There are 9 hidden switches. A switch that is on adds its own fixed numbers to the row, and there is some noise. The rows also spread widely along 15 directions, which tell nothing about the answers.
Known rows, each followed by its switches (1 for on, 0 for off):
[ 10  27 -31  -3 -10 -28 -21  -1  19  -4  10   1  10 -42 -19  17  20   8
  30  -8   4   6  44 -27  10   5   1 -21   0  11 -26]
0 1 0 1 0 1 0 0 1
[-14  12   6   9  -3 -21 -26  -7   6 -12  -9   9 -14 -37 -13  17  10  18
  14   6   1 -27  41 -27  -5  -2  -1  23 -25 -19 -28]
1 1 1 1 0 0 1 0 1
[  2   4 -12  35   6 -26 -15 -14  27  -1 -17  23  13 -24 -16   7  18  18
   4  -1 -12  21  21   4   2  -3   4  10 -18 -20 -17]
1 0 0 0 0 1 1 0 0
[ 32   5 -35  -4  -3   6 -28 -29  55  -6 -16   2  11  26  -5  24 -39 -12
  -2  -5  17   8  19  18   0 -11 -20 -21  40 -17  -8]
1 0 0 0 1 0 1 0 0
[  9  20 -30 -19  -4 -24 -12   3   6   7  10   9   9 -14 -47  18  24  -8
  -4  10  16   2  27 -16  -6  22  11  -6 -23   3  22]
1 1 1 0 0 1 0 0 0
[ 29   1 -13 -16   0 -28 -39 -35  30  18  -4   4  -8  -1 -11  27  -7 -12
   4  -3  35  -7  23 -17   4   9 -12 -16  -1  -9  21]
0 1 0 1 1 1 0 1 0
[  8   6 -10  -5   7 -10 -28 -14  44 -17   4  15 -16   7   6  23  -8   4
   6  -8  11   2  22   6  -2  -4 -11 -29  35  -6  -1]
1 0 0 0 0 1 1 0 0
[  4   2   5  14  -9   2 -14 -10   2   6   4  20  -6 -16   4  -8   9  -1
  11 -10  -4   1  14 -12  15 -22   5  -8  -4 -13 -29]
0 1 0 0 1 0 0 1 0
[  6  -1  -7  24  11   4 -36 -10   4  18   6  17   0  31   3  18   9   7
  24  -5  29   0  29  -2   3  -8 -14   0 -35  -4   6]
0 0 0 0 0 1 0 1 1
[-31  23   6  25   2 -26 -11  -2  19 -12 -23  18  -7   4 -13  13  15  29
  -9  21  18  16  26  14   2  27   4   3 -11   8 -12]
0 1 0 1 0 0 0 0 0
[  6  10  -5   3 -14 -43 -13 -16  22 -23   0  17  -2   9  -8  -3  12  11
 -19  19  33  31  32   8   9 -14  16  -4  10   6  -3]
0 1 0 1 0 1 1 0 1
[-11   5 -11   9  16 -16 -29   2   7  16 -17  37 -24 -37 -27  20  16  -6
   2  -2  -3 -26  16 -14 -10  32  -2 -33  -6 -16  -3]
1 0 0 1 0 1 1 0 0
[ 15  -5 -34   9  -8   2 -20   5   4   3  -8  36 -11  -2  -4  -8  -6 -14
  -8   7  16  26   3   2   7  -5 -14   0  27   0 -18]
0 1 0 1 1 1 0 0 0
[-16  21  19 -28   5  -3  -7   3  -6 -12  43  12 -30 -15  14 -14  30   2
  18  -6   0  -7  13 -21  -1 -17   3 -20  -5   3 -18]
1 1 0 1 1 0 0 0 1
[ -6   8  42  12 -22   4  -1 -47  43 -12  -1  15   3  -7   0 -10  -5  19
  19   7  12  14  28  24  30 -21  15   4  14  15  -9]
1 0 0 1 1 1 1 0 0
[ -5   0  41  18 -19   4   1 -36   3  11  -2  36 -14 -17 -25 -27  11   3
  12  -7   5 -24  34   0   8 -28  40 -23 -25   1  -3]
0 1 1 1 0 0 1 0 1
[ -1  25 -17  11   2 -20 -14 -11  18 -14  16  10  -7 -24 -24   1  14  16
  15  -7  -2  -5  38 -11  -3   6   4  16 -19   3 -16]
0 0 1 1 0 1 1 0 1
[-18 -10  12 -20  -1 -10 -18  -7  -9   8  -5  30 -37  -8   4  -3   6   1
  12  15  21   0  -3 -17  -9   9 -18  20  -4   0   1]
1 1 0 0 0 1 0 0 0
[ -8   5  24   1 -20 -45 -13 -11  -2 -14  26  14 -12  -8   3 -12  33  16
  -7   8  27   8  41 -18  27 -13  29 -14  -4  15 -14]
0 0 0 1 0 0 1 0 1
[-14  23   7   4 -14 -18  -8 -16  19  -1  -9   2  16 -30 -11  10  14  12
  11  14  10   8  27  -8  25  11   5  -4  -9   5 -27]
1 1 0 1 1 0 1 0 0
[  8  17 -27  -1  -2 -15 -25 -11  22 -12   7  11  -4   7 -22   4  -3   0
  -5   8  22  13  26   2   3   9  -5   2   9   2  -4]
1 1 0 1 0 1 0 0 1
[  3  18 -25  12  -1 -21 -30 -15  -6   9   1   6   7   3   0   3   4  -4
   8   3  25 -10  23 -14   6   1 -20 -15 -33 -11 -33]
0 0 1 1 0 1 1 1 1
[-21  12  32  24  -1   7  -8  -9  38 -27   0  22 -12  -4  -9  13  10  28
   9  -1  -3   6  37  20  13  -9  23  -3  14   3  -4]
1 1 0 0 0 0 1 0 0
[ -3  38 -26  15  -2 -18 -29   2  16 -27  32   8 -20  -2 -25   6   8  13
  -6   0  19  -9  50 -10  19  26  10   9   7  16 -24]
0 1 0 1 1 1 0 1 1
[ 18  -2 -24  14   5   9 -47   3  16   5 -11  22  -4  34   5  33 -10  -6
   5   1  36 -15  37   0 -12 -16 -22 -33   0 -20  -4]
1 1 1 1 0 1 0 0 0
[ -4  -7  -6  11   6  -8 -18   7  -1  -9   5  40 -42   8 -32   3  10   9
 -17   0  15  -6  26  -3 -11  11  16  29  -1   5  18]
0 1 0 0 0 0 1 1 0
[  0  34  -6 -20 -19 -39   3 -28  26  -9 -12  -6  17  -8 -15  -4   8  -3
  -4  18  16  22  11   3  -2   1   6 -38   1  -3 -16]
0 1 0 1 0 1 0 0 0
[ -9  29 -14  -6   6   3  -2  25  -2 -12   8  15 -13  -9 -12   5  27   2
  12  -7 -18  -8  22 -11 -33 -19   7 -34  -9 -14 -22]
0 1 0 1 0 0 0 0 0
[  2  10  19  33  -2   3 -28 -30  36 -10  14  29 -29  10 -14   1  -3  13
   9 -20  17 -25  50   9  18  -5  23 -28  13  10  -4]
0 1 0 1 0 1 1 1 0
[ -5  11   1  -4   8  -5  -7   4   0   2   7  12  -6   5  -2   2  26  10
  16  -1  -3  -4  21  -8 -31 -23  -2 -13 -30 -14  -9]
1 0 0 1 0 0 0 0 0
[ -3  14 -16 -15   5 -15 -22  -4  21  -5   4  13 -18  -3   2  25   4  11
  27  -1  27   0  29 -11 -11   9 -21  -8  -2  12   3]
0 1 1 0 0 1 0 0 1

New rows. What belongs after each?
[  0   3  -2  15  -9  -3 -27 -15  -6  -9  26   5  -3  12   9  -9   1   9
   9  -2  19  -5  31 -14  24 -17  -8  25 -20  -5 -31]
1 0 1 0 0 0 1 1 1
[  5   7 -13   2  11   2 -25  -1  -3   5  20  26 -25   0  -5   0   9 -11
   1  -7  15 -12  13 -11  -1   1 -10  -2 -14  -5  -2]
0 1 1 1 1 1 1 1 0
[-12  12   5   1  14 -36  -9   4  22 -27   4  18 -30 -19  -9  10  27  25
  -7  -1  -6  11  24  -6 -23  -1  10  14  -3 -10   4]
0 1 0 1 0 0 1 0 0
[-14  30  11 -11   4 -11 -15 -13  28 -13  22   4 -13 -20 -19   9  17   4
   8  -1   0   1  21  -6  14  23   8 -21   7   6   3]
1 1 0 1 0 1 0 0 0
[  6   5 -23   0  -6 -14 -21  -8  13 -10  18  10 -15 -13  -3  -5  -2   5
   9 -11   3  -4  25 -21   8   4  -6   4  18   1 -33]
1 0 0 0 0 0 1 0 0
[  3   7   5  14  -8 -25  -9   6   1 -15  12  25 -18 -26 -27  -5  34  11
 -10 -10 -12 -16  43 -17  -9 -24  40 -16  -9 -10 -12]
0 0 0 1 0 0 1 1 0
[ 14   7 -44  12  -2 -19 -44   4  24 -11   1   2   4  18 -18  39  -5  17
   4   7  39   7  56 -13   7  15 -12  25   3   6  -7]
1 1 0 0 0 0 0 0 1
[-13  -6   4 -21  -5 -34 -12   2 -11  -9   1  16 -29 -27  17  -6  20  15
  11  13  18  21   7 -25 -10  -8 -20  35 -12   6  -9]
0 1 1 1 0 0 0 0 1
[-14  11  12  10   9  -8 -29 -15  21   5  -9  12 -13 -21 -10  18   6   7
  10  -3   1 -11  19 -11  10  21  -4 -15  -5 -12 -10]
1 1 0 1 0 0 0 0 0
[ -8  15   0  10  -7 -14 -13  26 -20 -32  37  27 -22 -15 -14 -19  39   1
 -35   8  -5  12  23 -11  21 -18  34  -3   6  -5 -23]
1 1 0 1 1 0 0 1 1
[-12   9  -8  14  11 -16 -22   5  36  -9 -31  24  -7 -31   4  41   8  17
  13  10   0  15  18   6  -4  11 -19  -8  18  -7 -11]
0 0 0 1 1 1 1 0 0
[ -8  20 -16   4  -2 -12  -6  22  -3 -20 -13  22 -11 -12 -19  13  25  11
   6  10  -3  -7  32  -7 -35 -24   7  -6 -13 -14 -20]
0 1 0 1 0 1 1 1 0
[-21  19  -9  -3  -8 -13 -10  14 -10   6 -17  17  -4   7  -4  19  15   8
   6  23  27  -6  25 -10 -11  10  -5 -14 -17   0 -24]
0 1 0 0 1 0 0 0 0
[ 17   4 -13   0  -1 -27 -35   6  13 -14  14   5 -15 -20  -6  29  23  15
  16  -9   7  -6  49 -32 -11 -18   0  13  -8 -11  -3]
0 1 0 1 0 1 0 1 0
[-11  17   5 -20   6 -44 -26  -1  37 -12 -16   6 -14 -11 -12  53  19  17
   3  18  29   7  32  -7 -12  25  -4 -22   9   4  29]
0 1 0 1 0 1 0 0 0
[-18   5  -4  20   7 -24 -21  -7  11   3 -15  25 -23  -7  -4  10   8  23
  10   2  14 -11  30  -7 -13  21  -8   3 -14   3 -20]
0 0 0 1 0 0 1 0 0
[ -4   0  15  -7   7 -21 -10 -24  25 -15   2  20 -22  12   2  -8   6   2
 -19   2  12  21  -4  15   2  -8   4 -11  13  -8  12]
1 1 0 0 0 0 1 1 0
[-11   2   1  16   6  -7 -33   9 -11   6  20  28 -12  -6   7   7  26  -2
   5   0  19 -13  26 -15  19   6  -4 -29 -13  -2 -16]
1 0 1 1 0 1 1 0 0
[ 13   9 -11 -19  10  14 -23  -4  32   0  -8  18 -22  -7 -16  33  -6 -10
  17 -10   1 -10  15   0 -23  -7 -14 -23  20 -11  21]
0 1 0 1 1 1 0 1 0
[ -4  30  -9 -18  27 -17 -12 -23  33 -12   9  -7  -7  23  11  15   3   6
  10  -3   9  11   0  14 -29   0 -34 -10 -21 -13  11]
0 0 1 1 0 1 1 1 0
[-11  27   9 -37 -12  -4 -10   1  -9 -14  36  -1 -23  17   2   6  16   2
  21   5  31 -20  31 -19  -6  -7  -3 -12 -13  15  -2]
0 1 1 0 0 1 0 1 0
[-16   5  19   6 -18 -32   8  -8  10 -14   8  19   0 -45  -9  -8  35  26
  15   9  -4  37  20  -6  24  -2  20  26  -2  21  -9]
0 0 0 0 0 1 1 0 0
[ 10  23 -23  -4 -12 -40  -9  -5  14   0  16   5  11 -30 -15   9  30   5
   8  -3   6  13  31 -18  17   6  13 -26  -4  12 -18]
0 0 0 0 1 1 0 1 0
[-19  18 -17  11  -2  -6   1  -4  17 -18 -29  27 -12  -7 -24  -8  -5  12
  -4  21  -3  29   0  22 -17  11 -11  28   6   3 -14]
0 0 0 1 0 1 0 0 1
[ -7  -2  10  23  -3   7 -15 -20  23  -6  -7  23  -4 -11 -17  -8  -4  11
  -1   9   2  28   8  18  20   7  -6  41   1   4   7]
1 0 1 1 0 1 0 0 0
[ -8   7   5   2  21  -9 -32   0  22  -7  -5  11  -7  40  16  31   9   3
 -10  11  23  13   9  12 -10  -4 -15 -31  -3 -26  13]
1 1 0 0 0 0 0 0 0
[ 34  -8  -8   3 -12 -20 -15 -37  45 -11  -8  14  -1  -3  -4  -3 -10   8
   7  -8  12  23  29   6 -10 -37  -1   7  12  -8   6]
0 1 1 1 0 1 0 0 0
[ -4   3   2  17  -3 -11  -7  -4   1  -2  -8  27  -4 -10 -25  -5  20   9
  -1   8   7  13  26   1  -1 -11  18  13 -21  -1  -2]
0 1 0 1 0 0 1 0 1
[  6  12 -11 -13 -12   2  -8  16  13 -31  21   8  -6 -23 -23  15  18  11
  14   3  -9  11  38 -12  -7 -24   9  25  18   4  -3]
1 0 0 1 0 1 1 0 0
[-20   6  12 -13   8   0 -28  10   4 -43  34  10 -53   5  13   2   3  22
   5   6  11  -3  25 -17  -5  -6 -14  59  17   3 -10]
1 1 0 1 0 0 1 0 1
[ -9  10 -25   3   5 -19  -3 -18  13  11  -5  38 -20  -9 -18 -23   2  -7
  -2  -6  13  13  -1   7   5  28  -1 -35   9  18 -15]
0 1 0 0 0 0 1 0 1
[  2  -7 -30  14   3 -25 -23   8 -17  -2  23  24 -20 -23  12 -23  17   4
 -11  -3   6  34  -2 -21  26  12 -20  46   3   8 -34]
0 0 0 1 1 0 1 1 0
[  1  26   6  -5   8   7 -19 -48  41  -9  -1  -5 -21   9 -20   4 -25   9
  22 -14   3 -33  29   3 -23  -3 -11   7 -18 -13  -2]
1 1 1 1 0 0 0 1 1
[ 15  23 -30   6  16  -8 -22   6  11  14  19  13  13  24  -7  22  27  -8
  14 -12  17   0  31  -5 -10 -10   2 -58 -26 -11   0]
0 1 0 0 0 1 1 0 0
[ 16  17 -29  15   3 -21 -18 -21  31  11  -1  25   0  -4 -37   4   7   7
   6  -4  14  -6  41   3 -11   9  11 -15 -16   5   2]
1 0 0 1 1 1 0 0 1
[ 10  17  -5 -26 -19 -42  -7 -15  13 -20  15 -12   7   4   8  -3  17   7
  -8   8  29  28  23  -9   6 -20   1 -11  -1   5  -7]
0 1 1 1 0 0 0 1 0
[-18  31  -2  -9  -4  23 -15   7  16 -37  12  -1 -22  -2 -31  14 -10   3
   2   8 -11 -13  25  -2  -2   5   4  26  20 -10 -12]
1 1 0 0 0 0 0 0 1
[ 20  14 -11  25  14  -5 -37 -14  33 -15  36  10 -11  20  19   8   4   9
  12 -23   0  -4  38  -4   5 -30  -2 -16   2 -22 -21]
0 0 0 0 1 1 0 0 1
[-18  13  19  25 -27   6  -7  -6   2 -13   2  24  -3   5 -11   0   8  17
  11  12  21 -13  47   6  20  -9  21  -3  -4  15 -24]
0 0 1 0 0 1 1 0 0
[  2  17 -14 -21  -6 -27 -16   2  16 -11   4   3  -2   6  -3  21  18   7
   9   8  30  14  33  -9  -7  -5  -3 -27   3  11   3]
0 1 0 1 0 0 0 0 1
[-21  25  19 -11  -3  10 -14   3   3  -9   0   6  -8 -23 -22  21  12 -13
   2   8  -7 -13   7  -3  15  11   7 -32  11 -11  -1]
0 0 0 1 0 1 1 1 0
[-21  10  -8  26   6 -23  -6   0  19 -20  -5  31 -14  -5 -13  -5  11  26
 -19  19  12  43  12  22  14  24   0  44   7  20  -5]
0 0 0 1 1 0 1 0 1
[ -8   6   3  11  -5 -11 -18 -14 -11   8   1  14   0 -16  -3  -6  13   1
  11  -1   0 -20  21 -20   2 -12   0  -6 -35 -24 -34]
1 0 1 0 0 0 1 0 1
[  8  14 -33 -22   1  -2   0 -17  12  -3   8  17 -11   2 -16 -25  -8 -15
   2   0   5  18 -11   3 -14   3 -16   6   9  -1 -11]
1 1 0 0 0 1 1 0 0
[ -6  10  18  17  18  -5 -26 -16  24 -10   0  11 -15  15  -5  22   7  17
  12   3   4  -7  28   3 -16 -19   1  23 -29 -29  12]
0 1 0 0 0 1 1 0 1
[  1  26 -52 -26   5 -17 -25  22   9 -19   8  -4  -6 -14 -23  35   1 -14
 -16  15   7  16   3 -15   5  39 -26  22  27  -4  -4]
0 0 0 0 1 1 1 1 0
[ -7  21  -5  28 -16  15 -17 -21  15  -7 -14  12   9  14 -10  -7 -19   3
  11  10  10   3  24  16  15 -10  -4  -5   4  -4 -38]
0 0 0 1 0 1 0 0 1
